The rows of each matrix lie in a flat space through zero, up to rounding. After each matrix: how many dimensions does the smallest such space have?

[[ 35  15  12 -24  24 -22  21 -20  19  -2   8   4   4]
 [ 15 -11 -10   0  10 -10   5 -14   1  -1  12  16  -5]
 [ 12 -10 -15  19 -26  21  -1  -6   8 -14  21  -1  16]
 [-24   0  19 -23   3 -16  12   7  11   4  -1 -11   2]
 [ 24  10 -26   3 -11  -2 -22 -15  10   7   4 -13  23]
 [-22 -10  21 -16  -2 -39  25  15  -3   2  11  -1   0]
 [ 21   5  -1  12 -22  25 -25   1   4   0 -12  11  -8]
 [-20 -14  -6   7 -15  15   1   3  -3  -1  -9   4 -14]
 [ 19   1   8  11  10  -3   4  -3 -11  -4   0   9  -3]
 [ -2  -1 -14   4   7   2   0  -1  -4  -1   6   3  -1]
 [  8  12  21  -1   4  11 -12  -9   0   6 -31 -15   2]
 [  4  16  -1 -11 -13  -1  11   4   9   3 -15  -9  -5]
 [  4  -5  16   2  23   0  -8 -14  -3  -1   2  -5  11]]
 => 9

[[  3  16  13  -5  -7   1  12 -12 -25  -2  -3 -15  19]
 [ 16   4  -5  -4  -9 -24  -1  -2  -5  21 -11 -21  18]
 [ 13  -5  -5  -5  -5  -4   1  -2   5  -3  -2  -2 -10]
 [ -5  -4  -5   4  -4  -3 -15   9  24   7  -5   9  -7]
 [ -7  -9  -5  -4  29   1   2  19 -20  13  23   3  51]
 [  1 -24  -4  -3   1  -2  24  24  -9  -2  10  -7  16]
 [ 12  -1   1 -15   2  24   0  -8   9 -33   9  20 -23]
 [-12  -2  -2   9  19  24  -8 -13   9 -23  11  29 -47]
 [-25  -5   5  24 -20  -9   9   9  10   9 -18 -10 -22]
 [ -2  21  -3   7  13  -2 -33 -23   9  13  -4  11 -13]
 [ -3 -11  -2  -5  23  10   9  11 -18  -4  21   6  23]
 [-15 -21  -2   9   3  -7  20  29 -10  11   6 -10  23]
 [ 19  18 -10  -7  51  16 -23 -47 -22 -13  23  23 -28]]
 => 6

[[  2  -7  13  -2  -7 -11   7   7  -2   0   0   5  -3]
 [ -7 -26   8   5  -4 -14 -10  -4   2  -8  -9  -5  -1]
 [ 13   8 -41  10 -11  -6 -11  -2   4   9  13  -7   0]
 [ -2   5  10   1  -3  -3   8   2   6   1   3   0   4]
 [ -7  -4 -11  -3   2 -12   1   6   5  -2  12   6 -13]
 [-11 -14  -6  -3 -12 -16 -11  -7   0 -26   0  12   2]
 [  7 -10 -11   8   1 -11 -29 -20   2  -5 -14  -6  17]
 [  7  -4  -2   2   6  -7 -20 -24 -13  -6  -8   1   5]
 [ -2   2   4   6   5   0   2 -13  -9  10  -1  -5  -8]
 [  0  -8   9   1  -2 -26  -5  -6  10  15 -12   5   8]
 [  0  -9  13   3  12   0 -14  -8  -1 -12  -4  -7   5]
 [  5  -5  -7   0   6  12  -6   1  -5   5  -7  -6  -2]
 [ -3  -1   0   4 -13   2  17   5  -8   8   5  -2 -14]]
 => 9

[[ -2   1  -7   8  16 -16   3  11   9   1   9   6  -9]
 [  1  -5 -10   2   2   4   6 -11  -4  -4  -1   3 -11]
 [ -7 -10  -4   4 -12  20  15 -29  -5  -3 -33   7  -6]
 [  8   2   4  -9  -7   7  -8   0  -9  -2  12  -8   5]
 [ 16   2 -12  -7  23 -20 -21  20   0   4  40  -5 -23]
 [-16   4  20   7 -20  10  13  -4   6   0 -33   2  31]
 [  3   6  15  -8 -21  13  -2   0 -11  -5   6 -11  27]
 [ 11 -11 -29   0  20  -4   0 -12  -6  -3  15   6 -42]
 [  9  -4  -5  -9   0   6 -11  -6  -7   3   4  -4 -13]
 [  1  -4  -3  -2   4   0  -5  -3   3   5  -7   2 -11]
 [  9  -1 -33  12  40 -33   6  15   4  -7  48   9 -36]
 [  6   3   7  -8  -5   2 -11   6  -4   2   9  -8   8]
 [ -9 -11  -6   5 -23  31  27 -42 -13 -11 -36   8   1]]
 => 4

[[-17  -4 -25   7  39  -8  18  29  19  13  -3   4  10]
 [ -4   3 -22  -1  23 -24  14  -5  21   4   5   0  17]
 [-25 -22  -2 -27 -14   5   5  28   5  -2  -6  10  15]
 [  7  -1 -27  19   4 -14  -2 -15  -8  24  -5 -12 -21]
 [ 39  23 -14   4  34  -2   3  -2 -35 -17  -7 -18   6]
 [ -8 -24   5 -14  -2 -40   8  30  51  -7 -12   6  33]
 [ 18  14   5  -2   3   8  29  -7  -9 -26 -14  -9 -15]
 [ 29  -5  28 -15  -2  30  -7  43   0 -14   1  12  -5]
 [ 19  21   5  -8 -35  51  -9   0  23 -40 -18 -20 -13]
 [ 13   4  -2  24 -17  -7 -26 -14 -40 -24 -13 -26 -30]
 [ -3   5  -6  -5  -7 -12 -14   1 -18 -13 -37 -15  34]
 [  4   0  10 -12 -18   6  -9  12 -20 -26 -15 -38  25]
 [ 10  17  15 -21   6  33 -15  -5 -13 -30  34  25   2]]
 => 11
